The rows are grouped in 3 different ways at once. Each group adds its own fixed numbers to the row, and there is some noise. The rows also spread widely along 11 directions, which tell nothing about the answers.
In the rows, 128 means zero.
Known rows, each followed by its group in each grouping:
[129 147 101 114 125  65 100 104 100 130 135 155 157 157 138  95 119 107
 126 116  70 104 133 117 115 169 135  63 164 102  66 148  98 157 122]
Ved (4) Q_226
[ 95 109 149 143 113 105 102 153 115 129 135 158 112 116 137 157 103 142
 144  84 127 137 101 120 111 117 118 143 127 137 144 133 119 156 123]
neno (4) Q_357
[141  95 202  99  99 123  55  90  71 113 113 221  86 155 117 114 179 142
 110 147 116  75 106 173 175 124 100 154 130  68  85 129  87 118 135]
Fer (0) Q_207
[157 147 129 123 143 131 144 138 150 126 131  97 105 145 114 110 129 138
 104 163 121 110 142 134 160  90 126 135 101 135 105 117 156 110 137]
bolov (3) Q_832
[178 136 135 126 145 123 160  63 116 135  99 131  97 147 121 113 164 122
  91 188 128 115 121 144 167 103 103 125 105  89  75 117 127  99 115]
Teluf (0) Q_917
[104 127 139 100 115 123 123 114 137 128 120 142 118 143 119 116 111 126
 131 120 117 142 125 133 128 119 124 134 119 129 121  97 136 128 119]
Teluf (2) Q_226
[ 93 156 146 112  98 125 115 189 196 155 113 101 153 133 128 159  68 155
 123  15 105 144 117  96  82 133 164 143 115 160 160 105 132 164 116]
Fer (3) Q_207
[148 126 163 103 152 132 116 143 133 156 140 108 119 141 122 128 127 119
 100 141 115 108 121 145 158 120 132 137 104 129 106 149 127 134 124]
vaza (5) Q_917
[139 158 110 159 167  96 162 125 143 152 153  95 117 111 159 158 106 116
 128 139 135 129 137 102 132 104 122  95 109 137 100 127 141 150 124]
bolov (1) Q_337
[157 172 132 164 116  18 117 151 127 121 157 163  86 136 157 156 105 154
 118 144 113  38 145 124 149 101 104  94 130 114  64 125 120 160 150]
neno (2) Q_832
[113 163  93 169 121 107 190 119 149 129 124 108 135 117 117 146 100 128
 144 130 163 140 110  89 100 128 109 155  88 112 140 117 126 136 122]
vaza (1) Q_337
[134 139 127 166 113 109 164  69  87 119  94 166 132 126 130 136 153 124
 130 117 152 127  98 108 107 129  99 140 135  86 104 137  87 109 110]
Ved (5) Q_357
[148 108 135 131 117 137 116 165 127 144 122 120 123 128 105 151 114 131
 126 106 131 109  86 105 123 134 103 185 108 114 139 151 105 151 129]
Ved (1) Q_207
[137 155  92 189 109 102 174 112 123 105 123 125 153 105 138 144 140 123
 167 144 173 128 136 100  82 141 120 148 132 119 171 141 105 125 132]
Fer (5) Q_207
[119 121 129  94 142 172 145 122 143 144 110 114 110 145  82 107 129 129
  96 132 113 167  88 129 147  89 124 169  76 116 112 113 158 108 113]
Fer (3) Q_337
[135  82 160  75 133 157  64 154 127 148 110 101 142 138 106 105 108 120
 128 122  96 131 110 146 130 163 112 166 129 124 168 151 116 172 125]
vaza (4) Q_832
[ 82 112  71 159 101 117 143 136  75 101 155 156 125 121 101 101 140 108
 159 142 141 154  88 107 110 117 113 162 117 114 141 157 120 116 132]
Teluf (4) Q_832
[175 104 152  98 167 135  99 109 114 147 116 114 112 143 129 115 142 112
 102 174  97 121 122 153 162 126 120 115 124 119  98 150 131 139 119]
neno (4) Q_917
[156 114 164 127 149 179 134 165 163 124 126  78 102 123 107 136 116 138
 129 166 164 131 140 149 145 106 124 197  93 157 181 122 157 119 132]
neno (1) Q_832
[146 119 133 101 119 132  98 168 131 149 127 134 122 143 117 135 139 129
  92  84  87 126 102 119 138  89 128 146 134 148 108 153 125 131 128]
Teluf (5) Q_207
[127 108 152  58 138 163  85 127 156 133 104 119 124 155  98  86 123 134
  94 121  70 167 115 153 147 116 152 127 124 143 123 108 163 124 108]
neno (4) Q_917
[174 146  79 142  96  71 111 111 127  88 102 168 122 130 139 104 158 157
 128 166  98 106 142 115 119 106 103 104 163 120 119 119 133 125 143]
neno (3) Q_207
[109 100 191 127 118 168 136 130 152 141 110 120 111 115 108 158 110 139
 139 113 177 143 102 137 123 131 103 207  76 116 180 107 119 133 119]
vaza (0) Q_207
[125 122 152 134 144 145 144 111 132 136 130 110 120 131 113 138 120 116
 138 151 153 138 121 133 126 138 124 156  88 116 139 129 125 130 125]
Fer (4) Q_207
[ 89 135 136 136 168  69 124 130 140 154 190 130  88 113 169 137  87 114
 146 166 117 150 143 137 147 107 130  62 107 148 101 104 163 170 119]
Teluf (4) Q_917
[117 106 142 152 132  88 104 144 110 118 154 173  77  97 154 155 130 141
 139 153 134 128 114 136 148  92 104 128 118 133 124 123 141 144 129]
neno (4) Q_917
[ 95 139 143 121 117 118 105 162 139 126 161 130 135 144 111 116  99 138
 148 136 127 117 143 141 131 145 146 142 117 136 153 119 136 147 140]
Teluf (4) Q_337
[121 122 123 135 135 114 130 140 122 132 148 116 122 122 124 121 111 115
 146 153 136 116 117 124 130 142 121 139 110 119 134 135 125 146 125]
Ved (2) Q_917
[115 105  96 151  86 135 113 182  80 100 149 158 115 124 103 113 159 133
 141 135 137 114 103 121 133  96 117 191 129 131 154 172 121 109 149]
Teluf (3) Q_832
[ 97 128 119 122 114 130 132 148 153 123 133 121 123 132  99 122 108 135
 131 114 121 158 104 116 112 118 130 159  96 137 148 111 146 135 123]
Fer (4) Q_207
[ 93 136 146 156 104  87 112 127  90 126 159 152 145 133 135 141 100 119
 191 151 171  76 139 129 111 186 124 140 126  89 157 138  80 171 146]
Teluf (2) Q_337
[ 48 139 117 113  78 114 105 164 106 106 176 173 138 158  99  79 127 128
 140  90 106 134 112 134 125 128 180 131 124 127 121 133 125 110 126]
Teluf (0) Q_917
[116 160 119 133 112  93 131 159 122 139 146 141 131 148 114 132 122 132
  98  85 103  98 107 111 130 111 133 133 112 113  80 155 112 135 129]
vaza (0) Q_337
[114 137 145 140 124 141 151 103 109 132 120 126 136 146 123 128 135 111
 135 120 149 134 128 131 117 127 140 143 122 124 129 141 114 110 120]
Teluf (2) Q_357

New rows, each followed by its group in each grouping:
[122 107 159 105 138 119  97 139 123 141 163 142  89 144 120 124 119 120
 131 162 122 109 123 148 161 108 115 139 102 125 112 125 134 141 139]
Teluf (2) Q_207
[109 111 122 124 153 103  91 132 144 124 153 137 109  96 161 117 106 129
 170 169 126 166 149 136 127 116 116  97 139 154 166 101 167 172 126]
neno (1) Q_337
[123 129 141 127 109 156 114 143 110 124 123 114 166 154 111 114 138 120
 135 112 128 126 144 136 110 154 159 156 148 142 164 165 107 120 130]
Teluf (4) Q_357
[176 121  96 133 100 132 118 206 168 108 117  94 106 118  86 136 109 191
 126 175 128  94 119 114 147  93  79 219  89 146 194 102 162 147 161]
bolov (3) Q_337
[185 120 171 126 180 115  93  90 108 144 121 131 116 122 173 141 150 113
 127 179 130 100 161 155 154 133 115  91 155 116 106 150 117 152 127]
neno (1) Q_337
[108 140 125 136 109 104 128 117 126 124 125 140 131 128 137 128 112 127
 149 126 134 128 130 122 115 139 132 124 131 121 143 115 121 142 121]
Teluf (2) Q_917
[166  99 125  95 140 170 108 111  88 158  92 104 173 156 105 103 159  87
 109 101  96 125  91 113 115 164 133 144 144  95 108 197  80 133 115]
Ved (3) Q_207
[ 87  97 188 109 175 140 120  72  94 165 146 156  99 132 148 132 119  89
 136 121 138 172  97 146 140 117 133  94 104 107  79 129 123 138  95]
neno (1) Q_357
[128 129  75 142 123  96 118 129  90 105 165 156 130 133 122  80 158 112
 147 175 114 114 130 118 129 126 125 106 143 117 106 164 126 120 142]
Ved (3) Q_207
[141 161 130 175  96  79 148 144 180 109  98 126 125 104 151 169  90 182
 154 114 154 123 148 106  85 118 106 148 136 150 189  80 135 154 131]
neno (5) Q_357
[ 89 126 122 126 134 105 115 136  98 146 165 140 139 133 132 119 116 101
 145 112 116 133  98 122 119 143 148 109 117 112 109 153 110 152 116]
Fer (5) Q_917
[154 116 128 143 157 138 129 116 106 131 128 126 120 110 142 141 151 112
 132 158 144 132 126 130 135 112 117 137 132 129 132 158 124 130 124]
neno (1) Q_337
[133  95 158 110 146 128 107   4  85 129  87 168 124 129 139  99 159  96
 153 189 132 157 117 153 127 170  93 102 134  58 114 114 100 139 110]
Fer (4) Q_207
[133 106 142 118 128 120 111 122 113 143 112 150 114 123 137 139 126 129
 122 110 115 124 104 123 133 124 101 137 127 115 108 129 114 144 116]
Ved (3) Q_226
[ 80 126 126 129 147 129 138 107 122 129 141 129 146 118 144 115 118  95
 147  97 125 180 132 122 101 142 150  98 141 145 125 135 131 130 104]
Ved (4) Q_226
[121 105 160 107 110 103  73  89 115 137  73 179 138 107 183 145 136 136
 133  70 102 145 120 123 104 141 100 103 176 118 130 119  99 164 106]
vaza (3) Q_226
[137 133 108 207 121 114 174 125  95 100 128 143 121  87 151 175 157 126
 149 134 186 124 129 108 106 115 102 164 134 138 145 159 105 105 129]
Ved (4) Q_226
[111 140 139 139 145 109  95 182 118 141 177 118 138 124 151 146 117 116
 135 108 115 112 149 133 126 132 160 112 137 158 130 169 125 162 136]
Fer (4) Q_337
[120 135 107 104 135 110 140  90 136 154 112 116 151 144 116 101 113  97
 120 109  96 160  98 105 105 145 120 101 115 100 101 133 113 153 108]
vaza (0) Q_207
[171 170  85 166 108  75 139 158 147 112 139 108 131 131 138 134 116 150
 144 177 131  83 163 114 124 132 124 129 136 139 150 129 135 146 149]
Teluf (1) Q_917
[122 133 110 137 138  96 138 113 118 147 125 121 135 126 131 131 101 110
 131 115 112 134  98 101 114 151 120 108 119 105 105 138 113 159 110]
Ved (4) Q_917
[ 99 186  98 153 100  72 143 212 140 120 185 133 135 150 123 148 111 138
  98  61 100  89 134 104 119  98 169 116 118 171  74 167 129 119 139]
vaza (4) Q_226
[122 120 205 111 173 154 128  67 106 165 120 127 128 140 159 136 142  94
 125 123 143 155 141 158 137 127 145  96 135 125 102 137 113 123 102]
Teluf (5) Q_357
[128 121  94 146 126 153 103 196 106 108 158 113 165 109 139 113 162 118
 149 123 132 134 156 126 108 117 170 146 168 183 184 201 134 120 143]
neno (3) Q_337
[ 75 144 104 130 114 105 156  96 109 130 140 146 135 151 105 102 114 108
 134 119 117 153  93 111 118 138 145 113 100  98  94 123 121 120 110]
Teluf (4) Q_917
[138  64 189 114 153 199 119  77 111 152  73 120 133  92 126 147 132 116
 158 138 181 167  93 138 117 160  79 199 119  91 200 122  98 151 102]
Ved (5) Q_337
[105 113 146 129 168 123 149  88 114 154 153 129 107 118 147 135 119  93
 148 156 152 163 121 137 135 117 115 111 105 124 111 118 131 136 112]
Teluf (5) Q_226
[152 132 136 115 131 126 108 137 130 135 120 110 134 144 132 123 125 135
 121 124 107 119 136 127 136 121 133 123 136 139 123 132 128 139 130]
bolov (1) Q_357
[125 144 119 111 104 104 123 121 165 108 115 136 124 147  99  99 112 152
 122 148 106 130 129 125 127 127 110 139 108 121 134  93 146 132 133]
vaza (4) Q_207
[134 133 130 142 111 118 138 107  95 121 118 150 136 142 123 135 144 120
 129 127 144 102 116 122 122 144 113 151 120  98 105 154  90 118 128]
vaza (1) Q_226
[101 162 153 156 125 166 163  96  95 116 120 123 188 145 119 126 158  97
 136  84 171 130 147 130  90 168 196 135 143 117 132 184  82  83 115]
neno (4) Q_337
[126 139 122 126 128 110 147 106 153 133 121 120 129 138 113 116 106 123
 132 127 125 144 114 115 109 132 122 123 105 110 125 106 127 139 116]
neno (0) Q_207
[129 126 156 134 134 142 131 124 145 126 112 128 122 109 148 153 137 124
 128  96 144 153 133 126 112 100 139 134 135 155 145 127 133 118 114]
neno (2) Q_207
[118 115  98  97 135 128 108 186 160 148 120 119 114 105 132 128 121 131
  85  54  68 193  83  98 123  51 112 135 133 180 122 136 169 141 107]
vaza (5) Q_832
[124  76 163 113 133 138 104 112 114 153 105 129 113 117 111 142  91 129
 152 147 140 132  77 130 131 171  79 175  94  81 160 114 105 178 113]
Ved (4) Q_917
[162 102 123 121 137 157 120 132 119 139  99 121 133 114 127 128 164 114
 107 100 113 154 105 113 118 108 115 149 149 138 135 163 117 121 112]
Ved (0) Q_207
[140 136 118 147 117 110 131 151 139 129 104 113 133 111 133 151 116 137
 121  99 122 129 117 105 107 122 103 153 133 136 150 143 120 149 126]
vaza (4) Q_832
[131 154  92 104 141 136 161 131 140 145 133  69 164 178  55  82  90 106
 109 142 100 120 102 109 121 168 143 144  84  95 100 143 124 137 121]
Ved (4) Q_337
[ 94 131 121 137 145 106 133 100 109 138 134 151 118 108 161 120 137 103
 130 109 119 165 114 119 121 100 120  89 132 125  95 139 133 131 110]
vaza (3) Q_832
[118  91 160 138 165 109  96 134 108 135 180 154  76 100 153 143 131 117
 150 176 141 130 129 147 157 108  99 120 117 139 121 136 144 150 132]
Ved (4) Q_207
[130 137  65 163 119  92 154  89 132 103 102 141 139  96 147 121 139 123
 152 134 125 183 120  91  79 115 109 103 154 133 153 123 137 129 117]
neno (4) Q_207
[136 190 102 170  83  81 148 122 135  91  99 157 157 134 133 137 138 159
 122  90 124 102 146 105  93 127 146 121 161 126 121 131 110 111 129]
neno (4) Q_337
[142 146  74 127 128  99 138 126 114 122 134 100 147 153 101  86 117 110
 125 151  94 119 115 109 124 139 124 115 122 107 100 148 124 139 133]
bolov (4) Q_832
[155 154 140 136 155  92 144 117 158 140 136 112 110 123 155 146 114 133
 121 160 125 116 157 138 138 110 116 102 115 143 106 105 145 145 126]
Fer (5) Q_226
[152 174 145 126  89 124 149 143 158 135  95 121 150 169  97 148 123 149
  93  68 120  90 120 107 113 123 147 163 122 120 111 129  99 109 129]
Teluf (5) Q_207
[ 80 135 179 120 119 100  95 135 122 132 146 158 125 146 132 130  96 129
 140  85 122 113 124 140 119 147 150 115 126 116 114 126 109 151 122]
neno (4) Q_832
[134 147 108 167 140 111 166 140 138 132 143 110 114 105 149 153 130 121
 124 140 148 139 127 109 128  98 122 132 107 147 126 143 141 124 121]
vaza (1) Q_917
[134 104 112  91 115 155 115 153 146 127 109 112 131 130  87 102 131 138
 109 127 102 156  90 124 133 108 111 179 108 136 155 127 146 126 119]
vaza (5) Q_917
[153 115 138 148 160 135 121  89  86 124 125 139 130  98 179 123 196  92
 125 159 139 143 152 148 140 113 129  97 165 136 124 178 117 107 118]
vaza (0) Q_917
[133 153 141 126 129 130 129 149 137 121 144 116 135 153 107 113 125 138
 123 149 134  95 149 143 137 127 157 139 111 128 125 137 136 117 141]
neno (3) Q_337
[134 117 146 149 140 113 137 113 117 142 120 128 108 106 149 147 120 122
 140 145 154 125 113 122 129 123  87 144 106 107 133 133 117 149 126]
vaza (3) Q_832
[165 117  94  88 127  94 117 119 130 147 107 119 121 162  94 100 101 126
 100 146  68 116  86 117 136 131  89 127 105  89  82 120 122 163 122]
neno (0) Q_226
[ 98 147  98 157 104  80 143 158 137 111 150 156 103 117 117 136 108 151
 127 113 120 129 101 103 128 101 119 135 106 131 112 110 145 131 123]
Ved (4) Q_917
[102 140 147 135 136  94 126 130 143 130 142 148  99 120 147 144 112 136
 118 110 116 143 123 131 136  98 143  98 116 144 100 110 148 132 111]
neno (4) Q_917
[123 115 171  94 162 151 124 101 143 160 111 104 125 140 123 127 110 109
 106 112 109 158 108 141 136 134 149 117 105 123 108 124 133 137  99]
neno (4) Q_917
[110 104 160 127 134 136 112 124 108 151 116 143 112 115 140 162 130 120
 116  86 123 148  88 128 131 119 126 142 116 120 118 141 115 143 106]
Fer (4) Q_917
[137 110 179  97 147 141  86 115 144 149 108 130 119 124 150 133 136 124
 120 113 108 150 138 149 133 122 128 119 141 138 139 119 131 149 112]
Fer (0) Q_207
[123 140  98 156 128  89 152  79 109 130 122 148 121 114 158 131 131 110
 144 145 132 152 118 107 115 123 115  93 133 109 112 119 124 136 113]
Teluf (1) Q_917
[124 111  90 127 131 114  67 158  94 114 142 152 153  99 161 106 159 115
 142 111  85 154 141 118 112 124 133  96 203 165 151 177 130 150 127]
Ved (4) Q_337
[107 138 144 124 124 127 131 126 127 130 136 137 121 147 107 126 120 134
 124 130 132 122 125 134 137 123 133 146 106 117 121 120 130 126 126]
Teluf (4) Q_337
[ 95 128 135 139 118 125 134 139  96 126 145 155 122 126 122 129 138 113
 125  93 135 122  98 118 130 119 144 140 119 120 103 152 111 112 114]
Ved (2) Q_917
[ 87 100 193 114 114 168 118 120 121 119 116 157 118 134 105 139 123 137
 131  93 154 139 107 149 131 139 128 184 105 119 140 111 113 112 114]
Ved (4) Q_226
[110 140 156 132 116 122 135 125 143 115 119 139 113 131 120 130 110 136
 132 110 145 125 125 133 122 115 131 148 112 122 131 105 132 121 121]
neno (2) Q_832
[110 133 149 132 151 118 130  91 119 146 128 120 136 120 155 137 117 106
 135 113 128 147 129 127 124 144 145  89 126 121 111 126 118 142 108]
bolov (4) Q_917
[112 146  90 150  84  81 121 200 152 108 155 122 132 131 118 142  88 157
 150 117 119 106 140 109 108 131 123 155 125 160 168 121 137 158 149]
Teluf (4) Q_226
[141 126 112 115 124 143 123 146 121 131 146  87 160 160  89  93 122 115
 146 164 126  98 130 125 127 162 146 152 106 113 142 158 113 133 148]
bolov (3) Q_207
[175 153 103 146  70  84 133 155 150 110  97 139 118 147 111 154 110 176
 118 128 122  71 122 104 121 122  90 181 123 115 133 106 110 141 146]
Teluf (1) Q_226
[114 120 103 159 129 120 134 154 106 108 162 135 113 107 131 115 141 116
 148 146 144 144 125 127 122  99 124 143 129 144 145 156 136 119 131]
neno (0) Q_832
[ 92 145 128 156  95 125 134 107 127  90 108 178 134 109 138 132 142 148
 154  99 158 156 128 119 100 117 139 142 147 128 158 108 125 105 116]
neno (1) Q_337
[172 161  77 201 133 112 206 146 123 125 137  94 124 108 134 163 147 124
 124 160 168 114 126  97 120  92 118 160 110 141 137 161 126 105 132]
Teluf (5) Q_917
[112 107 125 124 136 142 113 139 118 125 128 132 135 107 132 109 134 114
 142 111 126 165 115 122 116 121 122 142 147 141 158 139 130 132 116]
Ved (5) Q_832
[116 124 130 135 126 108 104 164 102 116 164 180 104 114 148 135 161 129
 111  94 110 124 125 130 141  77 134 118 155 161  89 155 129 110 126]
Ved (5) Q_226
[121 144 166  93 123 105 114 108 142 154 116 129 132 167 114 115  88 126
 120 108 107 108 119 134 131 153 130 117 115  94  98 104 109 157 118]
Teluf (5) Q_832
[133 162 105 163 111  93 150 154 149  95 159 117 118 131 121 109 125 151
 143 182 146 110 167 134 127 108 122 143 113 151 155 119 154 117 150]
vaza (0) Q_357
[141 152 164 141 121 111 103 153 102 138 151 148 134 146 149 147 160 117
 106  85 118  78 143 139 133 123 163 115 146 130  85 183  91 124 133]
Fer (0) Q_207
[167 121 163  86 128 105  81 122 128 142 104 166  87 145 134 122 153 150
  63 122  68 101 111 149 179  84 103 118 129 116  65 121 134 126 118]
vaza (0) Q_917
[125 158 156 146 135 112 117 133 122 105 163 145 118 130 147 118 153 135
 138 164 147 100 183 163 145 118 153 116 136 138 129 134 136 112 142]
Fer (0) Q_337
[130 137 103 124 111 134 132 107 118 105  97 126 149 138 112  93 146 124
 116 113 107 148 119 117 117 123 131 131 142 123 122 132 124 107 119]
bolov (4) Q_832
[149 185  85 177 101  42 125 154 142 101 140 130 146 120 152 144 105 162
 148 143 118  75 166 101 111 139 120  98 155 134 137 121 123 165 154]
bolov (4) Q_337
[113 114 124 111 103 137 115  97 110 131  75 155 136 130 118 109 137 129
 124  86 107 160  82 112 106 126 110 150 131  95 129 120 113 132 107]
Fer (3) Q_832
[149 126 109 130 135 133 122 113 152 114 110  99 138 108 135 116 117 137
 163 179 143 147 152 122 121 138 106 139 132 134 189  98 148 150 133]
bolov (1) Q_337
[200 134 118 139 121 136 150  76 104 143  64 102 163 154 112 140 148 112
 115 128 134  93  99  99 111 166 104 156 129  68 112 158  66 132 124]
bolov (1) Q_207
[121 170 124 143 123 131 164 139 132 133 139 116 138 151 114 130 132 128
 113 118 139 113 138 119 129 111 159 138 110 129 106 144 127 102 129]
Teluf (3) Q_337
[ 78  92 160 114 190 149 122 137 118 182 175 115  96  97 153 148 113  85
 130 110 129 190  93 137 142  92 125 118  91 141 115 143 147 160 101]
Fer (0) Q_337
[105 133 121 127 131 120 147  91 138 134 114 128 138 132 114 114 105 113
 142 115 125 162 106 106 100 152 121 122 114 106 124 112 123 140 109]
Ved (4) Q_207
[153 146 104 163  98 109 161  78 118 108  76 132 152 117 130 137 135 139
 149 135 155 120 112 101 100 152 102 150 133  89 155 113  93 128 120]
bolov (5) Q_917
[188 171 125 127 133 127 168  97 188 116  66 104 116 125 122 134 138 168
  87 148 122 137 146 120 144  76 103 140 119 138 123  71 162 101 122]
bolov (5) Q_337
[199 145 122 122  96 146 121 179 158 132  76  75 158 163  96 138 126 162
  92 108 100  92 142 119 116 130 127 188 145 155 166 151 120 131 140]
Teluf (4) Q_357
[108 122 112 139 141 101 117 125 110  96 172 153 110 113 152 104 143 111
 163 183 136 140 164 150 135 108 135  99 143 157 133 133 151 120 136]
neno (2) Q_226
[ 96 129 152 145  90 159 181  69 123 120  72 132 140 140  86 133 115 142
 144  95 175 155  81 111  98 149 107 196  84  75 157  86  93 104 107]
bolov (0) Q_357
[105 150 115 156 126 111 159 118 132 126 124 142 126 104 135 149 128 129
 137 111 148 153 112 109 110 104 119 139 115 122 130 116 130 125 115]
Fer (5) Q_337
[108 134 134 107 128 114 111 135 131 137 133 131 127 141 126 103 115 122
 120 116 104 130 124 130 133 122 131 117 119 123 107 131 135 141 125]
vaza (3) Q_832
[139 109 140 106 169 161 141  62 102 165 103 110 150 132 134 111 158  73
 115 127 123 165 106 125 122 138 128 110 122 102  98 170 104 121 101]
vaza (3) Q_207
[126 147 180 106 110 142  77 218 171 137 132 116 142 143 131 158 105 163
 105  43 108  99 148 133 126 115 179 154 145 179 150 142 131 141 132]
neno (1) Q_337
[ 89 127 179 114 174 185 162  95 124 169 141 102 132 143 123 138 136  74
 110  86 147 182 116 138 127 118 173 119  95 137  96 153 124  96  98]
Teluf (4) Q_207
[103 111 167  92 115 165  90 134 109 151 102 149 144 141 116 133 136 125
 109  53 105 138  89 128 123 130 147 155 126 110 116 151 102 136 108]
Fer (3) Q_337
